There are 5 ways to turn a row about zero (a turn may also mirror it). The second row of each pair is the first, turned, with some noise. The first 50 pairs use one turn. New pairs use 3 turns, one after the other, and a turn may come again.
(in the rows, 100 means zero)
Some pairs, each with its turns in order after it:
[102 128 95 52 98 105 112 99 99]
[64 111 97 76 122 95 86 100 79] : Q_336

[104 108 85 128 101 105 75 125 114]
[85 122 98 99 99 79 124 121 82] : Q_78

[105 78 106 134 99 94 98 68 120]
[74 105 92 78 105 92 100 78 137] : Q_586

[98 112 97 94 109 90 108 84 109]
[98 103 113 103 91 99 109 80 98] : Q_586

[109 99 88 96 99 99 114 93 98]
[90 101 104 93 97 95 114 92 97] : Q_336

[104 131 91 114 144 52 136 84 109]
[90 109 84 62 90 91 97 171 108] : Q_833

[86 93 127 92 103 106 95 100 92]
[99 101 118 116 99 117 98 102 118] : Q_78

[95 99 56 88 106 148 78 107 103]
[133 84 70 79 57 115 103 119 96] : Q_586

[148 85 101 121 89 91 86 107 105]
[126 106 112 108 108 86 109 105 53] : Q_78

[89 123 71 89 117 148 101 95 110]
[122 54 101 120 94 105 68 109 113] : Q_833

[119 102 118 104 125 116 76 76 119]
[102 82 89 97 113 100 83 105 54] : Q_833

[138 93 105 69 93 93 117 62 137]
[110 138 130 87 61 75 87 78 110] : Q_112

[83 103 79 97 99 101 112 95 99]
[87 93 81 89 106 96 93 97 111] : Q_78

[104 107 100 99 96 101 106 91 106]
[110 102 105 101 96 94 96 107 95] : Q_833

[112 83 115 96 114 117 90 109 93]
[92 80 94 91 111 102 105 80 88] : Q_833

[107 108 96 113 97 109 110 73 110]
[87 115 108 98 109 80 90 90 112] : Q_112

[99 86 69 81 54 99 111 101 52]
[105 116 126 129 122 69 122 77 147] : Q_833

[123 107 100 100 86 52 128 90 94]
[98 135 105 79 93 65 122 123 105] : Q_833

[98 112 99 113 106 99 75 121 103]
[116 111 108 115 98 84 84 117 103] : Q_336

[111 85 104 101 102 52 79 130 89]
[134 86 116 87 111 99 133 134 98] : Q_78

[127 90 138 93 89 127 148 94 109]
[116 115 135 105 98 95 59 55 98] : Q_78

[113 110 73 105 88 109 95 113 52]
[96 91 74 115 106 127 94 113 141] : Q_112

[77 113 96 87 100 129 123 71 68]
[123 70 123 123 122 104 118 122 117] : Q_833

[94 100 148 104 95 110 106 104 119]
[68 103 91 96 115 70 107 100 79] : Q_586

[107 88 76 109 94 104 107 88 55]
[82 59 99 99 127 101 93 99 81] : Q_78

[115 85 85 106 108 74 97 95 82]
[103 87 107 111 94 122 95 73 114] : Q_112

[104 75 118 122 135 102 112 109 99]
[92 88 111 138 104 93 122 87 80] : Q_112

[111 102 93 100 79 144 82 127 103]
[122 83 88 120 91 100 89 57 104] : Q_833

[87 77 100 99 83 76 127 93 148]
[137 120 110 85 109 76 93 66 72] : Q_112

[121 108 102 75 110 86 91 93 84]
[112 99 99 114 111 122 91 78 83] : Q_586

[85 57 98 83 122 125 108 72 104]
[103 91 109 42 88 94 83 84 92] : Q_586

[113 88 74 102 112 118 115 113 111]
[96 119 72 118 93 93 108 84 98] : Q_112

[85 52 103 81 100 91 105 101 94]
[120 95 100 109 141 116 103 94 124] : Q_78

[90 137 111 95 103 115 102 104 132]
[85 100 90 114 76 80 129 95 79] : Q_586

[103 52 107 101 102 101 102 106 96]
[100 94 89 125 84 130 121 102 97] : Q_336

[96 88 111 91 115 112 130 93 118]
[83 86 111 93 116 128 114 102 112] : Q_336

[122 82 108 82 84 95 104 98 113]
[134 101 101 112 105 93 98 82 97] : Q_78

[98 93 101 108 64 80 79 108 100]
[119 100 106 92 113 126 69 105 92] : Q_112

[125 101 101 97 91 77 107 104 52]
[118 75 109 122 89 120 91 104 140] : Q_112

[101 101 97 95 97 94 90 86 71]
[102 102 91 88 78 98 90 87 85] : Q_336

[107 101 102 139 96 121 93 121 123]
[85 110 84 124 119 90 78 107 71] : Q_112

[65 102 87 76 102 109 52 103 115]
[118 120 77 87 106 102 87 151 83] : Q_336

[83 88 102 148 101 81 106 79 95]
[91 96 115 93 116 78 106 91 148] : Q_586

[113 110 107 101 106 119 84 101 142]
[95 123 99 100 118 98 100 123 135] : Q_336

[95 122 99 79 111 95 99 97 91]
[116 93 110 113 96 105 112 89 80] : Q_586

[103 118 117 103 148 78 100 95 62]
[92 76 127 68 85 145 108 113 93] : Q_78

[101 110 105 109 129 93 87 103 91]
[86 91 74 96 108 106 101 113 95] : Q_833

[103 102 84 94 103 110 75 104 89]
[106 124 99 99 86 95 94 111 90] : Q_336

[98 91 97 99 115 99 82 85 84]
[106 102 96 90 72 108 93 108 96] : Q_336

[102 94 100 115 52 137 109 81 115]
[94 138 70 67 103 94 127 118 111] : Q_586

New pairs. What belongs after each?
[110 100 72 109 111 105 96 116 88]
[97 95 102 77 94 79 83 86 96] : Q_336 Q_833 Q_78

[102 75 102 102 102 86 133 84 52]
[112 101 84 122 58 99 94 60 106] : Q_833 Q_78 Q_78

[107 111 104 97 103 123 95 83 110]
[90 114 86 87 84 106 101 103 90] : Q_586 Q_833 Q_833

[105 89 101 84 111 101 79 134 65]
[72 77 110 58 90 106 95 98 105] : Q_833 Q_112 Q_336

[100 68 88 61 103 91 108 92 81]
[88 95 92 94 76 102 56 117 104] : Q_78 Q_112 Q_78

[92 90 77 71 67 118 80 93 105]
[120 116 87 93 66 83 80 102 127] : Q_586 Q_112 Q_833

[98 103 121 94 107 105 104 92 97]
[102 107 106 97 83 102 99 82 104] : Q_78 Q_833 Q_336

[75 110 96 114 71 115 52 67 108]
[125 124 105 90 91 56 90 147 104] : Q_586 Q_112 Q_833

[104 98 137 96 115 61 110 88 100]
[80 80 117 74 97 116 80 72 85] : Q_112 Q_833 Q_336

[96 75 104 104 115 67 62 116 84]
[108 85 90 126 127 99 68 71 112] : Q_78 Q_112 Q_112

[91 90 88 62 104 96 98 101 106]
[88 83 89 111 119 120 92 96 82] : Q_78 Q_833 Q_586

[95 90 88 108 136 98 99 87 107]
[81 100 89 101 100 113 96 76 125] : Q_586 Q_586 Q_78

[135 96 82 100 105 81 113 103 89]
[104 111 66 111 113 97 92 102 121] : Q_112 Q_78 Q_833

[88 112 80 63 126 144 109 102 106]
[90 130 110 60 95 90 81 131 125] : Q_336 Q_833 Q_586

[104 110 116 93 106 119 119 94 72]
[112 108 81 94 103 91 66 114 104] : Q_833 Q_586 Q_336

[66 102 105 93 96 121 90 110 97]
[99 93 110 111 97 120 107 76 74] : Q_833 Q_833 Q_78

[101 83 106 106 109 111 89 114 102]
[80 107 88 105 111 107 97 98 92] : Q_833 Q_78 Q_78

[58 103 97 67 86 85 114 94 148]
[148 89 123 60 83 103 129 97 88] : Q_586 Q_833 Q_833

[101 61 139 115 96 94 131 144 99]
[103 143 120 125 83 52 76 113 93] : Q_336 Q_336 Q_112

[115 115 59 114 87 122 89 99 95]
[89 92 57 124 97 96 110 116 113] : Q_336 Q_112 Q_336

[98 85 145 89 112 84 120 111 89]
[66 77 81 107 129 86 113 102 93] : Q_336 Q_78 Q_112

[102 98 124 104 103 117 144 88 130]
[93 85 95 122 78 144 118 97 84] : Q_78 Q_336 Q_586

[124 92 95 75 97 108 144 100 106]
[122 108 82 92 88 119 106 112 60] : Q_586 Q_112 Q_112

[118 123 101 114 103 108 83 110 78]
[102 92 115 112 113 64 103 111 91] : Q_336 Q_78 Q_78

[78 101 90 95 91 93 84 115 98]
[102 108 109 112 93 86 95 120 116] : Q_78 Q_586 Q_78

[102 69 72 121 105 100 90 65 84]
[141 102 97 121 112 90 125 94 74] : Q_78 Q_586 Q_78

[111 125 97 148 88 100 107 97 102]
[132 95 116 94 105 112 110 87 140] : Q_833 Q_78 Q_112

[119 76 101 110 70 108 127 86 118]
[101 79 122 76 96 79 93 68 112] : Q_336 Q_112 Q_112

[82 129 83 52 112 107 116 99 110]
[86 58 97 119 81 82 75 93 77] : Q_833 Q_78 Q_112

[83 94 100 122 88 123 102 78 95]
[91 101 100 108 126 79 117 88 117] : Q_112 Q_833 Q_78

[105 126 99 107 123 88 119 105 115]
[108 89 116 93 114 113 132 101 87] : Q_336 Q_586 Q_112

[78 86 102 127 106 89 85 102 109]
[84 98 118 114 91 124 116 90 100] : Q_586 Q_586 Q_833

[71 82 82 108 139 100 106 87 91]
[130 85 86 109 129 115 83 121 104] : Q_336 Q_336 Q_833

[98 93 74 99 112 99 99 88 103]
[94 104 116 80 106 92 110 113 97] : Q_586 Q_336 Q_336

[126 92 107 98 120 90 96 121 84]
[76 73 79 94 109 111 100 97 97] : Q_336 Q_112 Q_833

[97 104 90 96 123 87 133 104 103]
[106 84 87 90 88 115 90 95 71] : Q_336 Q_78 Q_833

[95 108 118 105 98 131 96 96 52]
[57 115 82 105 96 117 86 129 91] : Q_833 Q_833 Q_336

[99 106 122 119 87 52 110 88 121]
[104 105 82 75 105 111 51 123 93] : Q_336 Q_833 Q_336

[111 106 105 69 100 148 98 104 96]
[108 119 82 140 120 117 91 88 87] : Q_336 Q_833 Q_112

[112 92 118 97 96 106 120 112 92]
[83 101 94 123 88 104 110 109 98] : Q_336 Q_833 Q_112

[97 97 95 117 104 106 88 52 119]
[121 86 125 124 89 91 131 116 92] : Q_586 Q_586 Q_833

[86 93 133 105 94 102 126 148 136]
[102 113 132 73 128 120 52 93 83] : Q_336 Q_78 Q_336

[101 82 92 97 100 82 90 95 80]
[85 116 119 105 115 99 94 109 109] : Q_336 Q_586 Q_336

[105 130 111 104 101 100 133 113 94]
[88 87 79 89 107 93 87 135 102] : Q_833 Q_586 Q_112

[115 84 88 105 79 99 112 101 94]
[94 85 98 97 119 83 88 110 92] : Q_586 Q_586 Q_78

[123 93 112 101 96 118 70 52 91]
[128 108 51 114 107 105 97 73 107] : Q_833 Q_336 Q_336

[126 110 102 96 110 98 89 100 102]
[84 108 99 96 120 106 99 91 84] : Q_78 Q_78 Q_833

[142 102 111 124 90 81 90 102 97]
[120 98 134 133 95 110 112 111 87] : Q_78 Q_78 Q_112

[127 98 94 98 105 93 101 101 100]
[85 95 103 80 110 87 94 97 101] : Q_336 Q_336 Q_833

[102 120 96 93 109 99 99 115 102]
[97 106 115 106 102 93 84 91 110] : Q_586 Q_336 Q_112

[61 107 102 128 110 60 96 121 111]
[80 99 139 101 94 107 145 102 123] : Q_833 Q_78 Q_586

